There are 5 ways to turn a row about zero (a turn may also mirror it). The second row of each pair is the first, turned, with some noise. The first 50 pairs use one turn. New pairs use 3 turns, one after the other, and a turn may come again.
In the rows, 128 means zero.
Known pairs, each followed by its turns in order:
[176 168 191 122 142 153  85 106 132]
[164 124 164 102 177 103 181 119 176] | A

[ 82 147 132 157 137 131 127 209  93]
[150  96 107 208 121 133 127 163  88] | V

[150 146 131 176 151  96  90 119 151]
[149 113 140 143 188 132 141 109  94] | A

[182 114  78 139 101 147  99 192 131]
[152 191 117 101 107 105  81  75 105] | S

[ 74  58 140 137 101 129 108 146 115]
[113 134 162  56 155 131  87 128 140] | L

[103 160 124  82 160 159 114 101 138]
[100 111 150 164 146  95 107 138 177] | S

[119 113 110 134 115 126 130 170 120]
[130 106 128 107 127 141  95 153 129] | L

[178 101 102 142 114 108 154 160  35]
[133 211 152 115 119 203 117 129  85] | S

[142 136  94  71 118 177 170 135 111]
[164 137 154 124 143  92 154  66  90] | V

[108 139 159 149 131 127 149 154 155]
[118  86 123 123 106 139 122  88 137] | L

[120 115 155 133 109  96 150 132  78]
[ 79 108 119  98 139 127 138 154 143] | L

[124  97 143 130 141 140 124 134 156]
[111 118 125 122 131  90 136 137 116] | A

[114 145 136 205 167 113  93 196 138]
[ 74  89 101 125 203 154 139  93  97] | A

[116  61 127 112 124 152 103  79  69]
[135 189  80 180 117 105 150 161 160] | A

[147 136 167 149 126 137 138 125 119]
[167 143 121 125 129 105 110 110 123] | P

[124 145  93 125  88 148 125 167 139]
[163  81 139 147 150 119 101 102 119] | V

[107  99 145  92 124  95 109 153 160]
[107 121 136 134 189 160 153 148 133] | V

[141 157 153 133 119  92  70 142 116]
[159 116 132 139 111 164  94 149  86] | P

[145 105 101 146 136 139  83 172 126]
[143 165 143 117  98  89 116 115 105] | S

[157 145 115  72 131 141 185 129 152]
[120 103 105 162 176 117 119 133 191] | P

[ 91  86 124 155 137 143  72 100 117]
[130 106 189  98  96  91 155 136 126] | S

[133 156 112 180  97 189 115 147 185]
[145 103 109 122  92  96 119  41 146] | S

[165 109 138  93 118 111 100  78 140]
[128 181 150 159 144  93 139 130 158] | L

[ 86  93  98 106  94 121 143 141 125]
[108 121 176 110 150 141  86 154 105] | L

[ 91 146 203 158 159  90 162 117 130]
[118  91  91 166 112 149 198 164 119] | S

[ 99 141 120 153 133 119 109 167 114]
[100 106  96 134 143 166 137 121 120] | A

[139 142 106 195  53 141  95 159 104]
[114 160  87 168  42 127 135 122  85] | P

[159 124 177 135 145  99  71 133 134]
[130 124 160 128 185 122 176 151 125] | A

[158 151 126 154  95 157 130 153 116]
[133 137  96 160  93  97 122 138 123] | P

[ 59 160 129 109 157 157  90  93 125]
[ 84  78 173 161 124  90 123 136 156] | S

[118 157  96 189 149 146 108 115 156]
[143 106  99 148  92 131  98 114 190] | V

[121 135 147 147  95 114 104 141 140]
[141  97 135 113 149 126 123 116 155] | L

[171 154 105 148 146 124 157 129 134]
[133 132 167 137  82 126 112  99 139] | V

[ 99 121 151 110 122 159 131 144 190]
[109  84 129  99  97  82 145 136 117] | A

[147  62 159 121 153 107 118 156  89]
[178 143 118 104 151 128 187 158 100] | P

[134 118 110 109 137 116 124 141 133]
[120 119 125 128 136 143 142 149 136] | P

[182 137 153 130 158 140 121 134 132]
[145 148  87 146  94 127 135 117 161] | L

[104 119 117 123  62 126 123  95 181]
[ 96  90 120  97 182 103  95 104 158] | V

[158 129 164 117 146  78 126 128  42]
[128 184 151 118 100 142 120 197  70] | V

[124 171  80 143 123  98  89 156 151]
[168 107 152 163 143 142  88 147 173] | V

[124 157 129 105  79 187 151 163  78]
[108 110 116 115  88 159 111 126 214] | A

[165 186 101 141 118  89 126 120 149]
[ 83 136  68  98 112 139 101 119 142] | S

[157 170 120  88 124  80 119 101  78]
[164 122 158 196 147 164 112 147 133] | P

[101 184  90 106 139 124  90 125 172]
[178 118 137 152 164 111 127 133 201] | V

[191 103 105 114 144  96 136 102 130]
[162 144 127 138 129 162 147 150 188] | P

[124 155 164  99 129 126 138 134 147]
[140  99 119 124 163 125  92 124 127] | P

[118 131 135 182 104 115 131 138 124]
[119  89 110 103 162 132 116 117 131] | L

[120  98 124 108 114 111 115 123 122]
[120 139 155 115 142 111 112 143 137] | L

[185 124 135 132 180 115 145 122 118]
[136 184 106 128 114 138 142 161 161] | S

[102 134 142 128 132 106 138 121 141]
[122 129 136 123 115 131 152 118 105] | A

New pairs. What belongs after each?
[130 125 182 127 124 122 193 104 135]
[151 167 120 134  84 122 183 116 118] | L P A

[118 153 121 136 156 168 139 125 131]
[171 134 134 116 100 131 125 124 104] | V A P

[175  94  37 134 125 151  85 116 124]
[141 150 146 138 184  96 110 164  38] | P P L

[139 206 148 160 156 107 139 117  90]
[176 147 126 153 116 135 139 162 198] | P A S

[170 145 168 100 136 192 123 116  77]
[161 125  94 117 181 178 153 103 175] | A P V

[133 161 205  91 170  97 111 180  85]
[164 102  72 122  89 135 167  91  52] | L A P

[ 87  75  93 148 183 147 174 165  87]
[139 159  86  76 188 135 178  89 100] | P P A

[ 72 185 119  91  79 148 179 186 125]
[ 93 207 109 126  82  57 143 107 157] | A S L

[157 133 116 101 106 112 157 172 129]
[131 160 135 122 150 151 119 123  72] | A P V

[ 92 122 142 102 122 172  97 192 161]
[123 123  55 108 114 132 176  97 112] | S A L

[109 132 143 157 123 118 150  75 189]
[160 142 177 103 123 110 175 104 160] | L P A

[ 80 164 146 147 160 102 151  80  98]
[106  95  93  80 101 111 182 133 138] | A P S

[117 127  88  92  82 111 135 113 111]
[155  94 109 176 142 138  94 120 151] | S L P

[183 202 141 167 114 102  76 145 121]
[191 195  87 126 130  90 104 124 173] | P L S

[114  98 146 148 174 164 191 136 140]
[146 142 101 184 111  73 144 115 156] | A A P

[168 124 116 133 149 112 120 129 116]
[150 163 131 110 108 123 127 139 107] | L L S

[116 103 139 122 171 169 122 112  94]
[130 131  76 124 139 104 164 108 103] | L S A

[126 140  71 167 112  91  74 128  90]
[171  77 192 152 104 116 151 106 146] | A S A

[181 179  93  86 131 124 147 121 122]
[127 141 124  81 197 128 108 118 153] | L V L

[138  54 130 129 107 145 103  84 130]
[141 131  98  94 144 206 138 130 129] | L L S

[ 92 164 131 131 159  57 191 138 108]
[137 197 180 154 154 142 176 107 107] | L S S

[124 130 127 144  88 157 144 115  64]
[130 109 106  99 192 106 114 132 148] | A P V

[ 80 189 131 127 152  81 154 143 107]
[165 119  90 167 188 134 171 159 130] | L L V

[125  79 140 107 122 146  98  79  73]
[135 173 128 104  80 123 197 137 138] | A L P

[132 155 200  73 164 176 147 105 156]
[171 149 107  71 137 145  67  73 107] | S S S

[163 148 162 144 105 116 133 145 148]
[151 123 135  74 121 153 145 129 140] | P V V

[181 106 144 121 133 156 139 116 145]
[125  94 125 180 126 126 158 106 131] | V L S

[181 131 102 151 172  99  89 108 120]
[120  96 117  88 159 140 151  96  65] | S A V

[110 132 233 149 167  80 108 127 105]
[109 191 103 157 210 161 118  72 125] | P V S

[100 122  76 122 169 105 159 148 159]
[118 132 112  77 136  91 124 141  63] | P L V

[ 99  76 163 107  87 159 134 116 120]
[124 110 132 138 142  50 129 119  98] | S V V

[117 122 158 144 156 138 128  85 137]
[125 165 138 137 160 113 139 110 110] | L L P

[ 61 121 160 159 177 133 116 100 101]
[146 117 132 176 195  92 162 110 109] | V V A

[189 104 222 209 150 138 134 142 122]
[156 142 180 209 166  48 181 116 145] | V L S

[ 78 114 121 157 135 142 179 121 141]
[137 121 146  87 112 140  74 102 123] | P S L

[183 104 172 153 121 159 180  93  69]
[154 103 147  48 100  77 172 112  97] | L S S

[155 126 136 179 179  74 117  70 136]
[ 91 116  86 120 163 143  99  64  78] | A V S

[163 107  82 143 127 119 144 106 169]
[ 89  95 150  96 118 159 164 108 125] | P P P

[159 122 185 170  60 106 137 103  89]
[142 167 100 142  96 139 150 204  77] | V S V

[181 145 196 112 173 160 128 119 203]
[159 143 104 128  54  48 108 187 111] | L S A

[ 95 108 125 147 176 110 174 141 119]
[142 105 145 112 171 119 188 126 118] | V P L

[108 132 118 144 121 111 159 169 174]
[183 171 108 132 115 123 152 135 107] | V L A

[130 125 117  72 119 117  96 148 118]
[137 127 156 141  78 108 159 116 116] | V A L

[116 201 115 106 110 170 123 124 111]
[146  94 131 124 170 122 160  67 139] | A L A

[ 99 126 181 153 133 125 150 179 121]
[119 133 147 151 118 127 106 191 176] | L V S

[141 199 120 165 194 137  85 136 138]
[107 145 106 216 123 104 113 118 175] | S A A

[136 132 167 116 106 160 130  79  59]
[115 144 159 126 168 115 178  61 120] | P A A

[113 105 132 122  72 152 124 106 131]
[144 152  92 168 118 123 148 153 153] | P L V

[167 176  84 116 135 170 104  63 132]
[172  40 110 121 140  99 100 112 146] | A V P

[ 93 129  92 184 118 120 129 116 113]
[ 88  89 138 120 133  74 125 154 131] | A P V

[120  82 172 124 153 125 149 133 102]
[152 160  76 132 122 125 125 161 148] | A P V

[114 130 103 143  43  93 102  70 112]
[107 169 164 169 193 110 108 157 179] | S V P

[169 142 154 102 181  98  84 116 142]
[126 162 124 125  79 149  89 108 182] | V S V

[108 178 155 106 132  93 119 151 135]
[ 65 129 120 138 136 126 152 157  97] | A V L

[141 129 154 111 183  81  68 120 140]
[123  86 145 142 120  63 170 114  87] | S A P

